There are 11 hidden switches. A switch that is on adds its own fixed numbers to the row, and there is some noise. The rows also spread widely along 13 directions, which tell nothing about the answers.
In the rows, 128 means zero.
Some rows, each with its switches (1 for on, 0 for off) after it:
[139 120 135 114 177 121 105 154 131 135 139 159 124 130 130 113 161 118
  81 178 119 117 112 106 187 138  51 125 152 111 133 131 106 137 180 152
 135 156 144 111 180 107]
1 1 0 0 0 0 0 0 0 0 0
[148 119 178 142 121 145 132 101  91 131 121 146 133 183 125 123 164 105
 100 121 120 124 107 131 172 211 125 100 115 138 181 102 129 136 147 102
 135 143 143 118 113 111]
1 0 0 1 1 0 0 0 0 0 0
[159 133 101  99 151 149  96 159 104 104 140 118 116  81 120 102 143 109
  92 138 161  81 126 172 146 107  77 142 132 113 150 137 144 149 156 126
 136 143 171 109 145 130]
0 1 0 0 0 0 0 0 0 1 1
[166  92 178 126 140  88 119  87  80  99 140 208 147 122 134 102 162  96
 102 108 119 105  63 130 180 199  72 129  84 147 143 142 100 122 194  88
 165  75 152 129 137 108]
1 0 0 0 1 1 1 1 1 0 1
[130  98 140 110 138 145 103 180 122 111  99 173 121 126 132 117 139  94
  93 152 108 101 101 161 195 134 121 131  95 146 136 112 118 133 166  93
 113 140 135 137 110 138]
1 0 1 1 0 0 0 0 1 1 0
[126  86 105 132 150 114 130 154 102 132 101 126 156 131 177 124 100 145
 107 128 125 118 126 119 126 122 115 145 130 124 112  96 111 175 104 118
 133 102 154 105 167 155]
0 0 1 0 0 1 0 0 1 1 1
[132 145  72 131 188 119  95 157 136 144  90 135 169  84 142  93 105 124
 122 164 183 120 109 104 150  55 125 158 161 148 113 134 105 151 123 112
 116 156 127 117 167 138]
0 1 1 1 0 0 0 1 0 0 1
[ 90  31 137 180 164 171 104 189 132 126 113 132  93 151 165 146 122 123
  80 114  80 100  96  95 147 131  74 122 156 145  99 116  99 175 148 102
 159 110 145 106 161 151]
0 0 0 0 0 0 1 0 1 1 1
[130 174  87 142 126 124 111 103  76 140  84 155 201  71 193  59  86  96
 118 136 178 132 145 105 114 121 138 133 109 162  84 119 114 134 116  95
 137  91 112 106  95 117]
1 0 1 0 0 0 1 1 0 0 0
[155 164 140 133 146 120 125  95 116 139 108 184 175 120  79 104 119  94
 120 138 182 120  84 170 160 105 150 125 145 174 156 172 130 167 178  99
 216  76 119 188 113 113]
0 0 1 1 0 0 0 0 0 1 0
[151  78 118 144 106 159 117 153 113 113 131 127 130 173 135 114 126 135
 122 102 134 119 114 181 150 151 135 105 125 144 178 105 128 130 115 102
  81 174 195 103 124 134]
1 0 1 0 0 0 0 0 1 0 0
[194 107  97 156 128 167  68 122 114 116 156 131 126  94 151  89 141 116
 112 135 195 121 110 131 114 148  67 135 131 122 142 117 123 123 133 120
 102 135 186  54 118 112]
0 0 0 0 0 1 0 0 0 1 0
[157 151 134 104 109 172 124 135 114 141 146 135 146 166 119 134 149 134
  82 182 126 116 135 203 164 154 111  79 121 114 150 133 132 165 142 167
 132 182 173 161 127 129]
1 0 0 0 1 1 0 0 1 0 0
[163 160 111  81 121 115 136 113  54  90 143 153 167  97 144  74 152 150
 105  99 134 105 146 169 137 184  78 130 104  94 165 116 145 111 171 141
 124 140 165  99 146  69]
1 1 0 1 0 0 1 0 1 0 1
[137 152 141  82 157  94 130 149 117 112  87 192 165 124 128 101 135  91
 104 165 122 108 105 140 200 107 124 133 106 146 132 121 117 142 181  93
 135 127 116 160 150 126]
1 0 0 1 1 0 1 0 1 0 0
[147 141 125 133 149 105 161 121 104 144  92 176 208 139 164  96 148 118
 129 142 159 117 106 119 158 130 164 105 121 155 148 130  84 123 117 136
 109 172 118 140 121 135]
1 0 1 0 1 0 0 0 1 0 0
[169  92 122 175 113 216  52 145 114 118 130 108  90 111 147  99 145  92
 101 120 177 106 112 141 128 167  91 121 121 143 143 110 137 122 122  95
  91 145 166  63  70 128]
0 0 1 1 0 0 0 0 0 1 0
[160 110 144 113 163  91 158 138 120 156 113 185 184 141 180 136 148 159
  93 188  98 129 104 104 165 159 135 120 109 105 125  88  66 155 136 155
 119 160 110 114 151 144]
1 0 0 0 0 0 0 0 1 1 0
[108  77 115 120 135 165 115 203  91  66 113 118  80  72 138 121 166 107
  87 104  84  74 109 157 159 181  90 134  80 104 168 101 156 107 181  82
  76 187 160  99  98 115]
0 0 0 1 0 1 1 0 0 0 0
[152 146 152 104 145  87 156 131  92 136  88 173 189 118 192 128 151 139
  89 184  83 114 120 114 153 171 139 106  71 114 109  77  77 148 143 132
 115 143  93 125 117 148]
0 0 0 0 0 0 1 0 1 0 1
[117  99 136 137 125 147 158 108 103 129 136 152 152 131 119 145 151 175
 100 136  81 118  94 143 152 216 147 109 110 105 170 130 125 151 184 118
 143 165 123 148 115  88]
1 0 1 0 1 0 1 0 1 0 0
[156 188 130 101 143 129 147 114 107 140 123 148 187 149 112  98 158 112
 109 163 166 104 127 160 164 124 127  94 154 137 161 153 116 146 143 169
 154 178 136 166 131 111]
1 0 1 0 0 0 0 0 0 1 1
[127 120 153 128 140 134 135 105 124 141 137 134 120 165  76 147 143 125
  98 149 113 128  96 143 174 173 127 124 151 126 185 136 138 176 174 102
 181 147 149 148 153  95]
1 0 0 0 0 0 0 1 0 1 0
[142 133 150 125 136 146 128 127  76 141 105 118 146 168 187  98 122  87
  84 128 144 102 168 120 137 145  80  98 135 134 103 111 119 175  93 143
 157  98 153 106 152 149]
1 0 0 0 1 0 1 0 1 1 0
[118 151 153 144 118 189 125 137 107 117 106 135 112 124 122 115 209  70
  96 141 136  99 121 130 163 201 112  85 102 139 181 132 132  95 167 124
 119 205 130 124  61  88]
0 0 0 0 0 1 0 0 1 1 0
[ 89 131 140 128 136 129 121 177 120 107  71 167 155 184 141  92 123  57
 114 130 116 117 129 126 178  81  87  90 148 193 112 132 105 137 142 102
 144 119 140 164 156 129]
0 0 1 0 0 1 1 0 1 1 1
[168 156  99  99 142 130  50 138 194 123 116 179 133 105  85 121 126 119
 126 227 152 146  76 125 189  82 127 164 129 147 145 112 113 137 201  58
  95 170 134 112 152  99]
0 0 0 0 0 0 0 1 1 1 1
[ 87 109 156 129 102 165  94 135 101 110  98 133  97 154 106 135 106  75
  87 121  87 111 113 162 180 160 141 129  96 174 145 104 162 168 167  24
 160  96 147 148 103 136]
1 0 0 0 1 0 0 1 0 0 1

New rows. What belongs after each?
[164 132 144 113 121  77 160  80 107 123 143 165 180 184 113 124 144 165
 127 151 100 169 102 130 160 204 128 113 124 102 191  94 108 137 159 106
 109 168 159 115 175  73]
1 0 0 0 0 1 1 1 0 0 0
[100 141 142 132 149 116 182 103  88 147  82 111 155 123 119 141 145 125
 112 128 118 108 122 123 144 179 175 127 120 122 179 132 131 167 131 108
 167 155 111 152 123 112]
0 0 1 0 0 0 0 1 1 1 0
[176 135 138 102 143 115  65 130  85 102 110 181 125  57 161  72 130  62
  87 144 162 101 112 134 170 151  76 167  69 143 109  98 135 116 178  70
 133  55 138  84  96 125]
1 0 0 1 0 0 0 0 0 0 0
[124 128 123 105 116 152 132 166  71  94 114 130 131 112 157  99 157 101
  93 102 117  76 143 176 153 168 107 112  90 129 158 109 141 114 148 123
 107 168 165 114 103 127]
1 0 0 0 0 0 0 0 1 0 1
[136 111 119 136 156 171 107 189 143 125 139 156 124 130 129 119 152 111
  84 167 122  97 115 153 161  97  53  90 158 130 118 164  99 155 169 168
 146 169 157 143 159 125]
0 0 0 0 0 0 1 0 1 1 0
[137 157 132 133 132 140  97 131  83 132  72 163 155  96 163  93  96  64
  92 142 165 110 123 155 153  97 125 124  86 178  82 131 125 166 122  77
 167  59 128 151 104 164]
0 1 0 1 1 1 1 1 1 0 0
[173 142  92 103 139 136  86 132 100 106 123  86 122  86 165  92 142 114
 108 159 177 111 151 114 126 156  79 156 109  89 151  79 152 125 116 106
  59 165 177  42 142 118]
0 0 0 0 1 1 0 0 0 0 0
[136 106 117 132 146  99 135 131 142 124  88 157 156 139 108 134  98 121
 137 141 141 135  75 128 161  95 198 159 128 161 172 102 125 172 152  31
 133 119 126 133 149 147]
0 0 0 0 1 0 0 0 0 1 0
[107 121 153 128 116 117 174 124  81 118  94 154 159 179 138 114 118 110
 113  90 101 123 132 151 151 157 154 104 120 155 160 109 130 160 141  85
 170 107 141 145 138 118]
1 0 0 0 0 0 1 0 1 1 0
[144 101 123 163 130 186 126 174 106 104 111 115 119 127 129 108 144  75
 107  97 173  74  97 191 143 102 135  89 132 169 159 150 130 146 117 103
 127 163 176 140  85 169]
0 0 0 0 0 1 1 0 0 1 0
[146 144 138 101 154 143 104 177 124 119  96 116 117 146 126 112 124  75
  89 164 143  96 137 160 173  83  89 116 144 139 125 116 136 180 135 111
 138 130 154 137 157 153]
0 0 0 1 0 0 1 0 0 1 0
[ 96  76 121 181 142 157 110 164 129 122  88 136 121 142 145 116 138  97
 124 107 128 118 102 101 152 137 127 119 140 171 151 119 114 119 139  78
 106 155 139 104 119 125]
0 0 1 0 0 0 0 0 1 0 0
[181 192 170  74 125 112 136  88 117 115 129 191 157 128  82 109 200 104
 108 191 133 122  93 155 206 190 129 107  87 120 197 130 110 106 204 112
 115 200 120 146 110  70]
1 1 0 0 0 0 1 1 1 1 0
[174 101 155 137 168 125  97 146 131 144 128 173 148 169 169 105 135 112
  89 174 134 132 106  88 171 129  54 113 157 132  96 106  77 156 138 143
 132 116 140  94 175 133]
1 0 0 1 0 0 1 0 0 1 0
[156 126 160 137 121 145 113 101  81 117 117 149 136 122 117 123 133 106
  96 120 132 101  88 169 156 166 137 116  91 152 149 127 131 163 152  71
 161 101 139 146  98 141]
0 1 0 1 1 0 1 1 0 0 1
[178 117 131 110 132 108 112 146 104  93 117 208 167 136 134  78 146  98
 126 109 156 115  83 157 181 113 122 131 109 165 166 111 100 102 157  86
 103 138 152 114 130 128]
1 1 0 1 0 0 0 0 0 1 1
[140 116 128 128 124 139 106 121  87 116 122 186 158 102 174  86 151  99
 102 138 134 118 118 111 150 182  83 122  91 134 121 121 105 107 155 123
 120 119 132 103 104 100]
1 0 1 0 1 1 0 0 1 1 0
[142 148 131 146 136 167  97 143 115 123 120 187 150 130 125  72 154  65
 107 128 172 112 109 136 169 117  87 100 146 176 140 155 112 107 171 126
 152 143 138 133 104  98]
1 0 0 1 0 0 0 0 0 1 0
[158 131 136 110 137 177 134 143  83 142 143  90 134 123 163 136 159 137
  61 180 125  78 157 173 131 179  66  83 115  73 113 140 124 189 107 207
 139 163 160 135 124 150]
0 0 1 0 1 1 1 0 1 1 0
[117 139 134 151 141 158 106 145 129 143 119 200 164 135 147 111 156 119
  92 172  98 138 110  89 155 151  78  97 143 141 113 127  84 128 188 148
 157 152 100 130 126  87]
0 0 0 1 0 0 0 0 0 1 1
[173 139 140 132 138 117 144  84 105 123 149 193 178 130 115  97 174 144
 120 137 135 140  85 116 158 196 105 111 131 115 180 140  95 112 185 134
 136 176 131 115 134  57]
1 0 0 1 0 0 1 1 0 1 0
[219 148 164  98 187  55 131 102  99 127 117 155 159 101 122  97 176  79
 116 162 199  84  80 143 188 131 107 139 106 131 170 146  90 136 122 131
 122 135 149 126 149 159]
0 1 1 0 0 0 0 1 0 0 0
[147 144 107 106 124 102 138 141  83 129 121 230 207  86 182  89 127 144
 100 156 108 132 122 156 149 138 125 113  76 130 107 115  85 120 167 144
 131 121 116 135 113 120]
1 1 0 0 0 0 0 0 1 0 0
[149 137 161  89 128 138  72 150 100 122 130 165 119 137 168 106 162 103
  68 188  81 118 148 121 186 195  22 115  88 104 103  84 107 123 163 147
 101 145 148  89 146 104]
1 0 0 1 0 0 0 1 1 0 1
[129  72  90 139 140 157  99 165 114 116 139  89 111 139 140 118  93 141
 101 123 132 114 126 160 140 123  85 133 154 116 129 122 141 172 112 110
 107 144 204 102 173 138]
1 0 1 0 0 1 1 1 0 0 0
[155 170 121 149  99 181  85  94 103 149 115 124 147 140 134 110 107 125
 103 140 169 138 139 162 115 150 136 112 127 153 132 107 150 166 139 102
 164 101 150 117  97 109]
0 0 0 1 0 0 0 0 1 0 1
[169 118  72 136 132 178 106 154 102 118 139  94 122  78 139 105 131 133
 114 114 198  88 129 187 114 104 122 133 126 117 165 141 137 147  98 130
  98 190 197  89 124 146]
0 1 0 0 0 0 0 1 1 1 0
[134 126 134 107 172  94  92 142 134 122 101 176 127  89 133 116 131  88
  92 189 125 127  97  87 177 126  80 167 116 130 114 108 115 147 194  80
 154  82 116 113 156 117]
0 0 0 0 0 1 0 0 0 1 0
[131 147 140 128 118 136 155  76  76 122 123 105 158 152 105 124 140 152
 116 106 125 118 125 144 128 205 140 112 138 113 191 123 158 161 153 108
 159 139 138 140 132  81]
0 0 1 1 1 0 1 0 0 0 1
[136 150 127 129 159 134 122 136 101 133 114 150 149 105 106  99 133  84
 102 135 165  94 116 164 158 104  92 118 148 149 138 180 123 161 148 140
 187 121 142 167 137 123]
0 0 1 1 0 0 0 1 0 1 0
[141  82 122 119 141 135 118 153 130 125 145 161 134 104 132 151 127 176
  81 189  61 122  96 145 150 168 103 129 112  85 122 115 108 175 184 128
 133 137 122 129 137 120]
0 0 1 0 0 0 1 0 0 1 0
[126 143 148 107 146  69 123 110 106 144  77 188 184 144 155 115 101 123
 111 170  98 152 124  93 163 141 119 148 110 141 104  89  93 168 145  91
 161  70 104 131 172 116]
0 0 1 1 0 0 0 1 1 1 1
[107 138 130 137 125 184 110 127  93 139 109  96 118 123 134 130 135 110
  78 141 132 102 146 144 130 169 105 114 127 128 126 129 152 171 139 129
 176 116 143 134 103 117]
0 0 1 0 0 1 0 0 1 1 1
[134  92 164 131 132 183 114 174 130 130 118 152 110 163 145 147 166 123
  69 177  81 115  99 139 187 181 103  92 107 121 125  99 104 146 160 131
 110 182 135 129 105 131]
1 0 0 1 0 1 1 0 1 1 0
[179 170 147 113 143 140 117  87 126 149 118  99 144 142 103 135 155 140
 105 194 153 122 106 124 157 175 137 124 137 105 165 110 127 171 134 121
 122 181 125 121 129 108]
0 0 1 1 0 0 1 1 0 1 1
[ 95  83 133 132 144 102 150 147 106 119 121 169 135 107 131 148 145 150
  97 142  42 128  98 114 160 194 115 133  98 102 157 108 109 141 190  98
 135 153 122 127 147 101]
0 0 0 0 0 0 0 1 0 0 0
[125  91 125 158 158 139 118 160 135 149 117 153 150 171 146 125 118 112
 106 151 127 126  99 119 170  99 115 107 160 161 124 134  89 165 119 119
 129 161 154 133 166 159]
1 0 0 0 1 0 0 1 0 0 0
[139 175 129  94 145 112  92 155 160 133  88 152 160 194 113 102 126  78
 124 206 147 143 135 124 195  68  85 107 162 160 127 122  99 147 127 122
 103 171 156 144 196 122]
0 0 1 0 0 1 0 1 1 1 1
[166 124 112 114 149  97 112 159  97  80 117 229 171  66 142  68 165  93
 126 105 152  90  77 158 166 116  91 134  90 158 149 145  97  79 197 111
 116 135 143 127 116 111]
0 0 0 1 0 0 0 0 1 0 1
[120 178 126 144 124 138 150  79  83 154 116 164 194 141 139  90 136 113
 115 121 163 134 141 124 131 159 129  96 143 150 147 154 125 138 153 143
 190 121 126 146 126  82]
1 0 0 0 1 0 0 0 1 0 0
[123 116 123 180 153 129 162 107 108 158 100 171 197 160 144 106 135 145
 134 100 156 138  91 109 140 149 168 104 159 163 160 142  94 134 132 131
 157 149 121 142 124 103]
1 0 1 1 0 0 0 0 1 0 0
[176 122 112 121 191  62 170 139  93 139 119 180 215  94 171 103 149 154
 114 147 149  95  89 129 145 109 128 124 126 121 131 139  62 143 120 177
 130 147 122 139 157 165]
0 1 1 0 0 0 0 0 0 0 1
[178 142  94  80 134 106  73 140 167 130 124 173 168 138 132 115  89 163
 113 235 134 176 120 131 160  87  94 147 132 109 102  87 104 166 156 107
  90 119 146 102 193 110]
0 1 1 0 0 1 1 0 1 1 0
[158 121  84 101 121 158  63 171 101  84 136 122  96  62 128  92 131 115
  99 136 141 102 137 174 149 136  67 157  95 102 155 106 157 118 158  90
  70 167 187  69 131 109]
0 1 0 1 0 0 0 1 0 0 0
[151 163 102 124 150 129  83 122 128 106  97 147 146  69 121  82 163  84
 129 159 188 113  90 101 160 135 123 152 115 151 161 121 133  87 178  74
  88 163 124 100  94  92]
0 0 1 0 0 1 0 0 0 0 1
[137  71 109 177 155 183 101 169 152 172 150 156 156 151 174 145 143 185
  82 197  93 132  88 100 146 151 104  89 157 119  96 116  61 155 138 183
 101 205 127 112 128 140]
1 0 1 0 0 0 0 0 0 0 1
[125  99 127 187  92 210  72 133 113 137 118 130 126 182 153 105  98 118
 101 121 129 156 136 125 119 152  98  90 151 161 112 101 126 154 116  90
 131 101 149  92 112 111]
0 1 1 1 0 0 1 0 0 1 0
[146 120 137 168 164 157  76 125 132 158 121 188 157 115 175 102 137 113
  80 182 141 132  84  69 158 135  85 112 140 162  68 126  73 139 169 124
 155 104  99 107 115 127]
1 1 0 0 0 0 1 0 0 0 1
[185 149 147 121 128 113 107 102 102 138 133 189 178 116 157  98 150 113
 100 182 137 132 117 128 147 168  86 106 101 125 120 120  89 134 151 147
 138 107 120 114 112 116]
0 0 1 0 0 0 0 0 0 1 0
[129  98 100 154 129 215  83 174 139 133 114  80 106 167 139 115 126 110
 107 129 170 103 129 146 145 107 122 112 166 156 143 115 134 149  99 113
  90 194 180  94 124 145]
1 0 1 0 0 0 0 0 1 1 1
[159 108 100 111 205  62 150 164 149 125 116 182 179 106 120 124 152 157
 126 167 133 111  59 113 180  81 140 151 147 123 166 129  79 138 171 121
 109 185 125 134 194 142]
0 1 0 0 0 0 0 0 0 0 1
[122  84 133 132 115 136 150 169  70 107 140 178 142  96 158 128 160 140
  81 120  55  96 114 181 146 192  98  93  70 104 150 129  99 128 156 145
 119 170 146 133 104 134]
0 1 0 0 0 0 0 1 0 0 0
[138 147 140 110 134  91  98 146 137 119 108 200 171 190 142  91 128  92
 121 164 111 154 129 107 177 103  61 105 146 164 122 103  90 123 166 116
 123 119 150 118 197 101]
0 0 0 0 0 0 0 0 1 0 1
[171 117 122 104 141  52 172 121 105 131 131 224 232 184 158 104 114 172
 134 133 111 153 106 142 150 116 129 113 140 133 145 107  65 152 139 146
 140 123 151 134 205 124]
1 0 0 0 0 0 0 0 1 1 1
[132  76 156 181 168 164 137 148 107 125 110 132 101 105 134 132 204  96
 100  97 147  72  64 118 163 184 135 111 112 147 186 142 108 109 152 108
 126 185 135 112  82 140]
0 1 0 0 0 0 0 0 1 0 0
[ 65  87 130 169 134 180 111 192 115 149  75 133 126 205 153 119  94  90
  89 113 115 129 137 143 171  96 118  88 162 188  99 120 123 168 102 109
 153 112 156 157 143 155]
1 1 1 1 0 1 0 0 1 0 0
[121 103 142 141 145 107 147 117  82 113  99  97 115 134 133 121 134 105
 117  82 132 109 120 113 137 182 133 149 123 129 188  91 155 148 135  61
 141 111 156  89 143 119]
0 0 0 0 0 0 0 0 0 0 0
[129 128  97 129 132 173  62 163 167 135  94 126 123 111 130 132 106 122
 101 207 130 132 107 119 157 101 147 148 128 145 114  86 129 160 155  65
  94 154 118 106 108 139]
0 0 1 0 0 0 0 0 0 1 1
[ 91 125 140  90 169  87 168 146  83 121  94 175 164  99 128 115 131  96
  90 138  94  88 117 134 179 135 123 142 115 132 135 147 125 165 178 115
 194  97 100 180 146 128]
1 0 1 0 1 0 0 0 0 1 0
[101 111  94 167 117 175 114 129 120 138 129 137 159 192 135 105  98 135
 122 104 138 149 132 117 124 114 115 103 192 160 141 127 127 159 133 109
 158 138 163 114 168  98]
1 0 0 0 1 0 0 0 0 1 1
[ 92  93 109 172 159 118 152 107 106 134 116 161 171 118 135 113 137 159
 126  92 118 133  83  74 134 181 147 140 154 140 163 128 114 123 178  96
 157 138 113 116 135  74]
1 0 1 0 0 0 0 0 0 0 1
[111 134 134 142 129 195 124 135  85 134 125 125 114 115 123 110 146  92
  78 110 152  87 137 172 146 151 106 103 133 145 145 160 149 155 152 136
 192 127 152 145  99 118]
1 1 0 0 0 0 0 0 1 1 0
[107  84 103 160 155 163 129 120 112 161 125 156 157 101 158 137 117 184
  91 144 109 132 104  94 127 179 131 143 139 105 116 129 111 170 158 133
 168 123 106 116 131  98]
1 0 1 1 1 0 0 0 1 1 0
[155  62 126 161 143 150  88 122 140 153 182 174 134 158 143 134 125 180
  85 168  97 159  95 100 137 177  52 124 165 100 116 116  91 165 176 148
 157 115 157  84 178  92]
1 0 0 0 0 0 0 0 0 1 0
[124  95 167 135 134 128 160 154 109 142 103 171 165 195 168 134 155 127
  91 166  73 131 111 121 185 172 122  71 110 134 124 107  63 143 109 149
 102 187 127 145 137 142]
1 1 1 0 0 1 1 1 1 1 0
[156 145 156 118 150 113 146 121 113 128 112 148 158 160 127 127 176 139
 107 153 112 118 105 120 165 176 114 103 127 114 170 106 108 136 165 134
 122 180 129 125 150  99]
0 0 0 1 0 0 1 0 1 0 1
[179 138 165 122 174  96 129 115 107 128  93 187 151  69 130 115 175  84
 101 159 161  92  62 115 177 156 146 149  82 140 153 121 101 133 177  90
 151 115  91 129  86 140]
0 0 0 1 0 0 0 0 0 1 0
[175 139 142 126 136 159  88 127 113 125 141 140 142 156 150  96 169 114
  99 169 138 115 119 112 168 171  61  97 134 120 138 112 100 121 137 146
  80 201 156  88 141 105]
1 0 0 1 1 0 1 1 0 0 1
[133 119  65 138 116 143  83 163 111 129 104 200 186  74 199  80  83 136
 111 157 135 147 138 129 114  91 113 133 100 147  70 106  91 132 134 114
 107 100 123  94 115 130]
0 1 1 0 0 0 0 0 1 1 0
[133 115 121 134 111 191 110 143 122 109 159 131 108 147 108 120 183 131
 104 135 112 112 130 147 146 187  65  93 141 102 189 141 135 120 173 150
 111 213 174 102 138  71]
0 0 0 0 1 0 0 0 1 1 0
[138 120 156 136 122 137 110 120  96 152 126 161 161 205 164 104 120 117
  89 153 114 159 148 116 152 173  59  91 149 133 104 101 105 161 119 154
 156  92 151 113 161 107]
1 0 1 1 0 1 0 0 0 1 0
[119 145 121  97 142 114  74 166 135 129  64 186 153 128 167  89 100  74
 108 194 121 144 134  93 193  99 108 149 104 161  86  80 101 132 143  74
  93 120 109 108 143 124]
1 0 1 1 0 0 0 1 1 1 0
[132 117 147 132 119 207  83 165  95 125  90  74  77 105 168 122 158  67
  70 152 145  68 140 152 165 184 130 120  72 138 131  85 154 132 109  92
  80 168 145  90  42 164]
1 0 1 0 0 0 0 0 1 0 0
[144 192 113 105 118 143  85 101 120 139 130 181 175 124 133  94 126 121
  99 192 137 147 151 121 139 131  67 114 137 128 108 132 119 152 181 142
 169 108 128 123 154  77]
0 0 0 0 1 0 0 0 1 1 1
[209 167 140  56 105  57 139 122  74  94 146 209 210 125 150  86 157 132
 111 175 108 121 126 199 162 165  80  99  65 102 147 104  94 114 155 165
  93 138 161 139 137 120]
0 0 1 0 0 1 0 0 0 0 1
